There are 4 nested groupings, the coarsest first. Each group lies inside one group of the grouping before and may be the whole of it. The rows also spread widely along 12 directions, which tell nothing about the answers.
(in the rows, 128 means zero)
Known rows, each followed by its group in each grouping:
[140 103  97 131 119 137  98 130 193 124 101 113  80  99 139 138 142 155
 128 151 177 120] => mupi Zem Z179 Z727
[169  72  87 147 115  81 124 155 102 167 163 174 162 141 143 174  67 121
 118  89 135  97] => mezi Ruz Z664 Z440
[115  86 122  86 103 101 123 147 105 123 153 112 145 177 124 104 100 189
 146 118 112 114] => mezi gam Z993 Z448
[141 107 157 165 163  54 121 114 134 119 126 178 119 149 161  96  89 112
 119 194 152 174] => Sote pir Z146 Z250
[142  79 152 159 123  66 125 150 150 125  81 128  74 124 162 164 129  97
 108 129 192 177] => Sote Pigeb Z484 Z889
[ 85 132 148  92 148 159  92 105 124  78 133 170 134 166 165 131 120 155
 112 148 134 152] => mezi Ruz Z283 Z242
[149 137 156 133 182 146 114  92 145  95 117 206 140 146 189 104 124 154
 130  98 127 113] => mezi Ruz Z283 Z859
[143  92 113 146 116  66 151 139 189 152 154 153 105 128 127  88 115 159
 148 123 138  97] => Sote dad Z827 Z480
[173  92 117 153 137  72 114 169 114 153 138 187 172 162 128 132 101 145
 144  48 112  82] => Sote Pigeb Z641 Z363
[181 166 135 148 173 155  77 124 125 170  85 171 108 132 126 138 176 147
 127 134 177 107] => Sote Pigeb Z470 Z2
[143 150 154 146 183 101  82 116 155 114 103 179 116 136 120  90 148 171
 138 144 149 118] => Sote Pigeb Z484 Z582
[122  81 102 138 117  83 123 192  87 141  98 165 154 119 115 177 146 158
 145  60 190 106] => mezi Ruz Z562 Z803
[126  82 104 168 142  63 112 157 140 126 147 161 167 116 104 158 101 108
 135  61 108 118] => mezi satav Z771 Z957
[126 132 114 127 149 141 149 100 165 132 168 194 162 142 154  96 128 152
 145  62  89  81] => mezi satav Z151 Z908
[143  69 150 165 150  91 136 134 175  84 108 195 152 169 200 118  95  97
 158  90 128 156] => mezi satav Z278 Z854
[ 99 123 129 135 129 159  59 172 195 144  94 138 113 162  73 133 171 134
 144 160 154 146] => mupi gazat Z167 Z754
[102 147 107 156 144 128 191 112 101 169 118 115 154 112 121 110 204 140
 175 113 146 144] => Sote dad Z827 Z686
[144 103 138  91 103 164  69 154 124 125 128 123 116 205 158 147 108 142
 127 136 137 141] => Sote dad Z180 Z110
[135 130 108 120 111 166 108 143 140 169 118 128 104 109 124 196 170 123
  98  52 148 106] => mezi zegu Z290 Z295
[134  75  81 145 129 115 113 122 207 108 136 134 139 107 133 132 114 148
 157 154 135 117] => mezi gam Z993 Z172
[156 174 149 139 174 113 154  96  90 165 108 102 121 124 132  71 174 175
 159 106 122 120] => Sote pir Z373 Z54
[165 110 156 117 148 102  87 135 126 121 140 221 127 191 167 108  70 145
 113 122 140 112] => mezi satav Z771 Z90
[128 141 152 134 142 121 130 117 210 160 146 158 101 149 115  74 143 138
 117  98  93 108] => mupi gazat Z441 Z575
[137 151 158 176 161  70 197 114 118 195 134 204 116 125 145 104 163  98
 108  60 137 122] => Sote dad Z910 Z611
[ 86 145 122 104 134 115 135 111  71 149 164 179 129 140 126 142 123 137
  78 116 136 123] => mupi gazat Z131 Z573
[ 93 145 140 144 125  76 100 167 117 202 149 190 112 142  58 160 154 110
  70  96 149 116] => Sote Pigeb Z470 Z41
[155 124 158 165 158 108 132 105 162 161 146 168 127 161 144 114 108  82
 112  96  90 141] => mezi satav Z278 Z324
[104 118 136 137 148 106 108 132 136 119 134 158 157 157 120 115 121 136
 143 136 115 148] => mezi zegu Z526 Z341
[114 118  99 161 127 124 100 141 197 159 150 182 122 119 103 157 146 105
 118 135 145 119] => Sote dad Z827 Z686
[124 129 115 139 161 123 104 108 178  87  89 116  86  61 144 132 168 165
 132 147 174 132] => Sote pir Z146 Z250
[153 131 122 186 178  87 122 129 148 143 115 195 148 113 121 113 150 131
 154 109 146 114] => Sote dad Z827 Z686
[119 162 124 127 164  78 135  92 114 144 179 217 102  93 132 125 117 153
  69 101 141  83] => Sote dad Z910 Z611
[163  76 134 147 111  50  76 181 147 175 146 153 102 165  86 140  68 116
 106 135 138 121] => mezi satav Z151 Z908
[152 147 114 128 138 143  80 112 126 188 142 133  87 127  98 154 124 120
  79 172 148 124] => mupi gazat Z131 Z573
[181 118 137 139 160 136  25 150 165 127 100 144 116 155 103 133 113 146
 138 149 141 121] => mezi satav Z771 Z90
[130 132  99 141 153  96 113 130 107 151 151 146 168 110  86 131 132 160
 142  88 105  95] => mezi zegu Z526 Z341
[106 146 129 119 162  88 168  85 104 108 157 181 142 116 164  95 126 174
 116  86 115 103] => Sote Pigeb Z641 Z363
[149 138 157 149 161 137  54 144 145 139 112 191 130 170 131 165 132  95
  90  98 121 139] => Sote Pigeb Z641 Z363
[129  89 106 128 108  99 136 156 116 129 110  96 116 104 140 166 148 140
 131  75 153 128] => Sote pir Z146 Z250
[176 117 112 161 121  97 184 131 138 208 128 151 118 114 148 133 158 122
 131  51 149  86] => Sote Pigeb Z470 Z41
[107 170 132 133 162 126 173  95  61 183 141 129 179 155 108  75 167 156
 166 135 108 143] => mezi zegu Z526 Z341
[127 113 145 142 126  70 168 135 113 155 128 100 124 134 130 122 142 126
 125  50  98 136] => Sote Pigeb Z641 Z363
[121 137 187 151 150  80 102 142 191 149 135 193  87 165 110  89 134 117
 100 109 114 134] => Sote dad Z827 Z480
[160 142 162 128 132 153  87 127 175 194 129 128  81 176 115 114 128 125
 104 163 126 137] => mezi Ruz Z664 Z440
[ 81 106 121 109 132 143 118 130 119  70 111 130 145 134 162 157 142 132
 129 102 135 163] => mupi gazat Z441 Z575
[121 136  74 142 153 136 145  88  90 168 179 124 193 116 103 134 134 133
 138 131  92 120] => mezi gam Z993 Z448

New rows. What belongs after each?
[173  97 163 161 160 155 108 119 157 107  91 118 150 174 195 142 120  86
 147  82  86 176] => mezi Ruz Z664 Z440
[ 81 122 107 141 112 122 149 131 196 165 154 106 123 118  93 112 170 128
 140 132 113 134] => Sote pir Z146 Z250
[108 148 113 112  92 182 153 130 130 219 159 137 129 174 125 146 172 111
 107 101 123 122] => Sote Pigeb Z641 Z363
[ 96 110  87 149 153 107 131 105 170  80 139 124 155  79 133 126 136 149
 143  82  98 120] => mupi Zem Z179 Z727
[ 66 154 169 127 156 114 155  91 140 111 135 127 112 144 143  85 158 130
 121 139 112 179] => Sote dad Z180 Z110
[119 133 131 139 121  72 150 113 172 191 164 154  72 123 107  86 116 136
  85 151 139 114] => mupi Zem Z179 Z727
[126 173 156 158 181 108 144  74 118 170 153 150 133 143 126  92 145 111
 111 139  91 149] => Sote Pigeb Z470 Z2
[128 124 152 106 113 107 134 139 127 178 134 200  82 179 145 102 116 147
 103 160 189 121] => mezi satav Z151 Z908
[116 137 119 114 128 139  82 115  91 154 155 129 130 168 116 158 119 122
  96 183 139 159] => Sote Pigeb Z484 Z582
[148 151 135 125 158 150  41 124 124 137 121 132 112 145 111 167 136 128
  95 139 127 134] => Sote Pigeb Z470 Z2
[ 61 103 116  95  68  93 199 138  94 176 183 163 127 178 150 130 125 133
 106 119 158 138] => Sote Pigeb Z484 Z889
[122  79 130 128 112  81 140 182  50 151 108 115 186 194 113 124 129 146
 176 101 133 156] => mezi gam Z993 Z172
[ 87 137 113  99 116  70 132 145 101 154 160 159 105 110  87 134 144 189
  96  88 161  85] => Sote Pigeb Z484 Z889
[114 164 111 108 148 117 127 100  76 166 146  77 113  92  80 126 148 184
 113 141 131 117] => mezi Ruz Z664 Z440
[167  96 115 150 123  98 155 132 131 145 130 123 121 109 178 163 124 109
 122  27 114 111] => Sote pir Z373 Z54
[168 135 169 149 167 134  87 105 152 120 117 120  99 151 158 139 125  92
 102  95  87 161] => Sote dad Z910 Z611
[167 113 149 136 130 139 104 168  84 175  88 159 132 178 150 169 138 113
 121  87 165 140] => mezi Ruz Z664 Z440
[184 114 127 167 172 138  83 105 172 116  79  85  98 100 139 150 139 113
 143 141 143 156] => mezi satav Z278 Z324
[155 148 114 102 133 122 109 106  66 184 168 121 107 136 111 137 103 154
  89 138 132 107] => mezi satav Z151 Z908
[101 121 140 104 153  89  77 131 136  87 143 143 136 164 100  78  99 189
 140 170 113 133] => mupi gazat Z441 Z575
[106 114 122 154 148  66 181 103  72 131 129  97 159 134 138  86 123 137
 157 147 121 177] => mupi Zem Z179 Z727
[125 132 131 107 137 122  98 151  53 164 164 171 184 185  98 149 117 139
 106  52  82 107] => mezi gam Z993 Z172
[110 119 139 100 111 134 145 146  73 155 132  94 148 197 124 112 136 146
 147  91  99 148] => mupi gazat Z167 Z754
[161 125 167 160 166  71 140 141 116 146 137 183 157 167 140  91 122 128
 138  12  75 104] => Sote dad Z180 Z110
[ 70 139 143  93 117  81 184 100  78 138 172 116 122 152 135  90 133 167
 114 116 116 144] => Sote Pigeb Z484 Z889
[ 62 138 120 155 152 135 167  68 172 117 131  80 113  82 131 135 169  86
 114 147 104 193] => mupi gazat Z131 Z573
[119 130 108 141 124 148 111 144 152 181 135 173 118 139 110 164 147 100
  99 115 149 123] => mupi gazat Z167 Z754
[ 74  82  71 138 107  60 159 139 108 125 174 164 164 112 127 149  97 131
 117 110 139 125] => mupi Zem Z179 Z727
[135 101 103 180 156  77 148 135 121 151 120 153 162  86 112 161 147 105
 127  59 129 121] => mezi gam Z993 Z448
[122 134 139 121 169 122  97 116 100 100 119 114 155 144 123 108 127 177
 150 128 107 141] => mezi Ruz Z664 Z440
[125  96 115 158 167  53  91 161 102 110 115 133 182 118  70 131 125 157
 159  93 110 125] => mezi gam Z993 Z172
[149 129 131 165 188 117  79  88 174  80  97  96 115  84 138 141 145 127
 133 135 116 154] => Sote Pigeb Z470 Z41
[119 164 134 140 177 170  77 102 120 145 123 156 142 137 107 142 153 125
 115 165 135 147] => mezi Ruz Z283 Z859
[130 138 149 129 164 169  66 135 112 119 121 180 195 210 137 121 129 131
 157 117  91 148] => mezi zegu Z526 Z341
[179 100 152 141 165  89 103 124  99  95  99 158 117 149 183 134  82 126
 115 108 138 148] => mupi gazat Z167 Z754
[154 112 120 182 126 110 195 104 214 197 161 190 111 132 169 100 136  81
 130 116 131 121] => Sote dad Z827 Z480
[112 125 160 157 136 137 136 118 209 176 128 126 122 172 111  97 158  86
 132 140  89 172] => mezi gam Z993 Z172
[112 116 113 157 141 116 115 111 198 118 153 116 121  97 118 151 140 104
 120  90  86 136] => Sote dad Z827 Z686
[149 110 129 120 136 133  93 107 152 115 168 159 144 182 170 124  77 126
 114 132  83 129] => Sote Pigeb Z641 Z363
[207  84 117 110 119 128  79 150 106 122 133 181 131 169 200 161  75 149
 114  79 142  87] => Sote pir Z146 Z250
[121 132 161 131 133 133 146 102 157 156 102 140  65 148 161 109 147 112
 102 178 171 171] => mupi gazat Z131 Z573
[131  90 133 131 121  90 122 142  96 117 118 145 121 165 167 140 103 128
 134 168 174 170] => Sote dad Z827 Z686
[115 123 161 106 141 101 133 103 136 124 154 159 117 183 149  62  92 172
 131 177 123 138] => mezi Ruz Z283 Z242
[113 181 140 146 182  94 116  82 130 150 164 180 109 101 116 113 132 130
  80 136 117 123] => Sote pir Z373 Z54
[ 94 128 116 156 149 129 126 105 188 153 175 172 163 150 104 105 124 114
 136 160  94 135] => mezi Ruz Z283 Z242
[128 122  92  99 115 179 130  85 139 142 169  93 145 152 154 122 114 151
 147 166 100 133] => mezi zegu Z526 Z341
[101 123 117 153 150 116 137 136 166 106 102 156 131  96 130 130 185 149
 159  84 152 123] => Sote dad Z827 Z686
[126 139 147 105 109 128 147 130 156 190 154 164  85 159 129 103 137 137
  89  93 128 104] => mupi gazat Z441 Z575
[176  92 126 138 102 135 103 156 159 176 117 133 100 168 155 149 121 106
 123 142 158 138] => Sote pir Z146 Z250
[132 140  99 107 145 120 136  68 117 123 201 148 119 113 161 131  92 148
  89 123  99 102] => Sote dad Z910 Z611
[177  97 102 113 120 130 128 113  74 121 117  99 112 118 198 174 101 134
 104  83 147 129] => mupi Zem Z179 Z727
[134 152 128 103 143 153 114 102 119 133 145 155 123 139 156 140 138 151
  96  79 112 102] => Sote Pigeb Z641 Z363
[ 99 140 161 152 163  98 132 142 109 137  93 116 136 121 100 130 176 134
 135  68 120 154] => mezi Ruz Z664 Z440
[128  98 143 141 121  85 123 164 136 147 151 202 143 180 140 129 111 112
 120  69 118 120] => Sote dad Z827 Z480
[164 114 142 153 129  39 144 170 119 197 125 151 102 136  92  95 134 159
 137  80 154  90] => Sote dad Z180 Z110
[148  99 161 142 137  79 111 122 153 157 163 148 125 187 125  96  74 108
 104 146  81 149] => mezi gam Z993 Z448
[190  83 138 172 149  98 113 121 216 107 111 153 111 128 184 126 109 113
 138  81 120 122] => Sote Pigeb Z484 Z889
[154 120 118 150 142 131 189  77 100 151 140 123 149 142 203 110 119 105
 131 100 106 151] => mupi Zem Z179 Z727
[138 132 144 129 132 121  69 163  56 187 124 103 137 168  75 182 131 109
  95 102 119 155] => mezi Ruz Z562 Z803
[162 111 142 141 127  86 133 113 183 182 166 126  86 150 118  93  90 121
 113 131 100 120] => mezi satav Z278 Z854
[154 161 133 114 152 154 112 107 129 166 117 154  96 136 126  96 155 176
 123 139 155  95] => mupi gazat Z131 Z573
[114 149 153 158 185  92 114 129 141 115 106 186 138 135 113  76 166 165
 161 135 148 133] => Sote dad Z827 Z480
[104  99 136 151 131  77 178 126 122 131 110 147 106 105 162 150 140  98
 105  77 153 156] => mupi gazat Z131 Z573
[101 116 167 135 134  93  61 178 136 149 104 167 106 162  76 156 140 113
  86 121 149 154] => mezi gam Z993 Z448
